The rows of a group lie close to one hidden flat surface of 9 dimensions, which may be shifted away from zero. Surfaces can cross.
(in the rows, 128 means zero)
Known rows, each followed by its group:
[ 95 140 113 138 168 180 152 108 161 155  83 177 154]
q_134
[118 171 111 149 112 120  96  89 138  87 185 191 124]
q_374
[125 144 101 125 170 174 128 119 117 178 141 152  78]
q_92
[133 129 132  82 138  90 141 143 127 126 130 126 127]
q_548
[ 98 157 125  90 124 146  64 151  83 111  98 145 122]
q_461
[135 121 122 176 102 163 123 101 127 147  99  86 121]
q_548
[136 134 136 122 127 140  96  31 119 139  81  83 131]
q_374
[123 123 127 164 123  81 118 187 114  96 195 119  86]
q_461
[ 94 116  90 134 115 163 146 137 119 128 202 140  97]
q_897
[144 153 127 164 163 111 135 141 148 141 132 161 130]
q_374
[108  98 117 116  54 156  96  87 118  89 132  95 119]
q_134
[ 74 138 120 116 156 109 135 178 101 141 105 109 112]
q_548
[132 153 147 175 146 152  89  78  91 122 152 105 147]
q_461
[114 174 114 113 117  94 145 114 106 133 117 111 165]
q_548
[ 99 134 144 153 110 156 120 120 112 113  96 105 190]
q_548
[ 92 104 119 183 118  99 109 107 132  84 179  99  87]
q_92
[152 145 109 116 106 100 142  62 134 146  86  84 184]
q_461
[ 93 154  98 135 130 152 129  67 151 119 142 173 135]
q_374
[174 125 170  98 146 132 120 107  94 143 132  99 171]
q_374
[142  98 146 103  66 173 134 146 121  96 159 137 166]
q_897
[128  99 161 129 132  97 153 133 117 111 174  92  90]
q_374
[138  64 127 145 130 119 176 162 139 133 174  89 152]
q_92
[112 138 100 105 137  44 150 171 141 113 149 134  94]
q_92
[104  57 135 163 131 122 195 170 144 138 146  64 125]
q_461
[110 127  85 103 184 108 145 124 126 164 144 123 108]
q_897
[161 125 155 142 199 139  88 119 116 140 154 148  89]
q_897
[127 108 128 156 105 177 146 113 154 124 127 139 174]
q_461
[167  90 133 134 132 159 117  81 161 146 122 133  63]
q_374
[136 169  87 203  97 154 102 126 145 136 114 163 126]
q_548
[171 113 116  59 141  94 110 179 144 142 118 170  48]
q_461
[ 94 110 101  52 138 190 129  94 116 136 172 159 109]
q_92
[112 135 139 121 191 114  92 127  86 148  91  88 140]
q_134
[175 113 154 144 132  98 140 112 134 148 120  83  89]
q_548
[134  73  53 145 125 147 108 136 128 151 172  93 105]
q_897
[ 90 173 106 133  99 114 113 145  91  98 150 131 172]
q_548
[134 136 140  95 166 114 141 109 151 133 121 175 152]
q_92
[123  87 115  76 105 104 144 151 134 110 169 128 103]
q_92
[148 155 151 153 164 186 123 120 147 154 107 196 162]
q_134
[ 82  91 117 152 150 127 151 147 110 141 131  60 130]
q_134
[111 142 161  74  77 122 185 144 102 118 146 107 111]
q_897
[ 66 101 118 143 171 129 105 171 130 126  96 124  52]
q_548
[182 101 143 120  92 167  97 148  91 133 145  95 147]
q_374
[151  85 159 139 150  78  89 143 165  89  95 135 125]
q_134
[149 129 191 158 104 179 127 135 129  92 167 174 137]
q_897
[115 138 134 123 157  75 149 102 151 116 149 146  87]
q_374
[135 152  85 162 135 133 103 159 129 166  72 122 129]
q_374
[132 129 118 148  92 147  83  90 120 112 124 116 126]
q_548
[173 101 169 182 154 146 127 167 111 147 148  90 136]
q_134
[150 104  97 114 188 125 127 107 129 174 120 104 161]
q_897
[ 84 107 121 139 175 131 153 149 129 142 162 128  82]
q_461
[118 164  96 143 122  89 176 142 134 152 140 115  95]
q_548
[182 125 170 121 168 114  97 149 131 130 118 153 131]
q_134
[137 119 154 185 119 133 101 145 109 110 143  93 129]
q_461
[ 85 150 109  97  96 122 102  96  75 128  93  55 121]
q_897
[159 111 123  82 134 139 128  73 101 160 127  81 129]
q_461
[166  81 121 147  77 156 136 151 147 113 153 125 172]
q_897
[143  75 172 114  83 116 134 104 125  88 158  78  89]
q_374
[156  99 125 112 172 143  79 133 141 125 143 177 133]
q_897
[131 168  99 177  96 134 138 173 113 139 152 123 141]
q_92
[ 83 177 103 132 132 141 108  95  81 124 154 123 155]
q_92
[120 150 106 132 125 132 128 106 103 155  95  87 131]
q_92
[117 119 127 138 182 151 167 150 144 172 110 138 133]
q_134
[ 91 166 106 113 181  44 135 143 109 130 143 122 101]
q_461
[161 144 128 139  81 181  71 101 117 125 117 145  74]
q_92
[152  55 142 121 164 123 113 141 133 153  93  69  63]
q_134
[111 112 139 156 151 117  95 112 150 110  77 126 148]
q_134

New rows, each followed by its group:
[124 150 161 190 162 135 130 137 158 114 169 192  70]
q_897
[102 119 146 135 127 152 125  81  62 144 135  26 115]
q_374
[143 114 107 168  96 156 138 131 177 121 158 179 112]
q_461
[116  99 120  91 135 144 167 156 111 165 108  87 142]
q_374
[108 111 107 135  63 189 111 120 134 125  74 118 148]
q_461
[158 105 134  90  75 178 100 107 105 111 155 126 160]
q_374
[113 125 112  90  99 116 158 112 109 124 155  95 125]
q_548
[128 146 131 126 136 183  78  79  92 138 129 131 117]
q_461
[203 125 170 169 155 130 117 138 139 142 120 134 160]
q_374
[151  93 129 187 127 128 193 108 175 135 178 121 157]
q_461
[188 123 165 113  94 103 120 129 124 103 146 120 139]
q_134
[156 109 152 146  51 132 167 167 133 102 167 114 139]
q_897
[ 81 166  83 162 142 101 160 107 150 123 171 157 124]
q_461
[155 138 150 100 164 158 162 182 109 153 174 169 174]
q_134
[122 142 117 167 148  52 151 158 167 128  96 129 108]
q_461
[160 132 145 134 153  94 120  99 106 145 128  80 138]
q_461
[109 146 125 129 157 110 136 129  96 144 144  98 122]
q_374
[ 99 135 137 163 169 180  95 100 129 135 143 160  53]
q_897
[ 94 156 121 146 146 169 142  99  85 131 205 120 179]
q_897
[117  73 133 116 163 128 175 142 180 142  84 132 158]
q_134
[176 125 112 167  80 115 144 107 174 118 134 138 156]
q_461
[ 75  94 103  38 140 124 105 119 123 109  99 137 140]
q_134
[168 140 168 149 172  74 115  70 152 128 105 120  92]
q_374
[151 119  95 172  86  78 161 118 161 121 162 106 128]
q_461
[146 151  77 134 153 170 110 160 125 181 103 156 146]
q_374
[113 168 170  96 219 132 149 108  99 151 176 167  89]
q_897
[136 133 151 116 144 114  99 125  87 129 103  84 152]
q_461
[ 89 102 116 148 175 127 165 173 130 149 140 104 124]
q_134
[146 169 139 134 153  83  95 155  97 132  96 113 139]
q_548
[164 138 101  91 102 145  81 149  97 141 106 122 162]
q_374
[130 131 124  76 142 139 147  91 147 133 136 166 154]
q_374
[139 156 106 165 135 135  94 139  99 154  89  94 147]
q_374
[122 157 125  80 121 136 142 116 127 130 132 163 152]
q_134
[134  92 174 155 123 102 115 126 150  66 162 135 113]
q_548
[170 159 147 152 107 163 141  60 157 152  74 141 131]
q_134
[137  87 152 103 154 133 161  96 142 151 141 105  81]
q_374
[136 138 131 131  71 141  61  59 136  83  95 141 110]
q_134
[115 121 122 114 177 122  91 148  73 153 134  83  73]
q_134
[153 142 119 108 167 119 119 153 131 176  59 123 118]
q_548
[119 149  69 138  90 176 130  78 172 140  89 173 158]
q_548
[180 141 160 206  80 116 101  77 131  97 147 102 137]
q_548
[135 144 131 173 159 122 154 169 144 144 167 160  87]
q_134
[ 91 161 126 126 158  73 136 199  79 100 210 132 156]
q_134
[115 137 100 101 126 186  94  86  99 140 161 147  94]
q_461
[ 98 148 144 160 171 165 137  81  97 121 212 131 168]
q_461
[137 127 105 143  45 192  60 118 101  99 141 130 108]
q_461
[156 164 121 142  83 100  89 133 129 116 100 136  72]
q_92
[110 124 101  74  99 121 148 134 118 122 160 131 119]
q_548
[142 103 108  73 136  90 142 193 154 134 145 165  59]
q_461
[188  81 174 125 137 126  84 138 151 103 103 145 135]
q_134
[126 140 116  69 134 176 101 109 117 143 121 178 104]
q_134
[155 154 121 167  95  77 125 162 134 127 102 108 101]
q_92
[149 188 135 160 154  92  95  76 111 124 128 129 153]
q_461
[104 126 133 122 110 108 150 155 121 107 137 115 193]
q_461
[147 123 165  64 150  43 147 127 142  96 140 138 147]
q_548
[ 63 110 109 160 161 143 128 109 156 138  66 115  93]
q_548
[143 129 148 185  95 113 103 153 171  83 107 172 122]
q_897
[ 60 159 117 134 118  90 140 147  91  99 164 107 125]
q_548
[ 92 117 113  58  71 135 149 142 107 116 131 106 103]
q_897
[172 123 140  61 110  75 105 142 110 118  98 102 156]
q_374
[148 126  83 146  76 130 125 105 158 127 136 132 101]
q_461
[ 58 114  99 118 120 154 114  65 150 110  86 132 136]
q_548
[132 179 150 181 172  75 126 142 109 151  68  91 139]
q_548
[ 83 171 104  60 158 125 149 135  73 151 148 128 151]
q_134
[104 140 111 169  67 143 142 119 126  99 180 126 134]
q_548
[122 111 149  94 179 144 126 109  84 154 155  88 127]
q_461
[155  91 149  79  68 154 126  83 147  81 159 154 165]
q_374
[135  85 138 126 144  76 130 174 148 106 154 126  95]
q_134
[138 112 115 168 195 168 125 106 132 163 179 147 119]
q_897
[140  99 117 156 124 156 117 101 137 148  93  90 137]
q_897
[104 132 116 114 127 130 112 185 152 119  78 185 108]
q_461
[ 54 178 109 125 157 151  83 134 104 117 102 170 103]
q_461
[107  74 100 142  89 100 156 153 158 111 150 101  75]
q_92
[156 121 122 116 127 109 187 139 144 161 128 114 118]
q_548
[120 153 112 143 154 108 158 220 134 153 122 157 107]
q_548
[121 134 124 118 109 101 127 142  79 114 163  74 177]
q_92
[124 143  99 103 116 141  90 124 115 130  99 141 136]
q_548
[113 109 130 156 128 158 162 189  99 149 158  90 147]
q_374
[112 104 142 113 109 125 181 135 143 129  83  97 193]
q_374
[144 133 152  60 167 116 157 144 109 138 173 148 131]
q_897
[106 104 173 160 169 125 119 188  94 135  94  69 105]
q_548
[126 138 119 104 143 179 111 155 114 135 171 193  97]
q_134
[121 190 123 127 121 101  97  80  90 130 112 104 100]
q_134
[139  81 124 140 141  90 179 171 164 136 156 120  96]
q_461
[157 180 151 134 160 114  81  95 108 129 121 149 124]
q_92
[124 144 107 159 134 163 141  74 164 147 108 165 142]
q_461
[171 102 135 172 101 150 124 129 119 131 155  91 165]
q_897
[101 119 112 120 135 155  89  61 152 123  55 129 141]
q_548
[ 89 103 116 185 165 162 154 142 176 147 122 159  66]
q_461
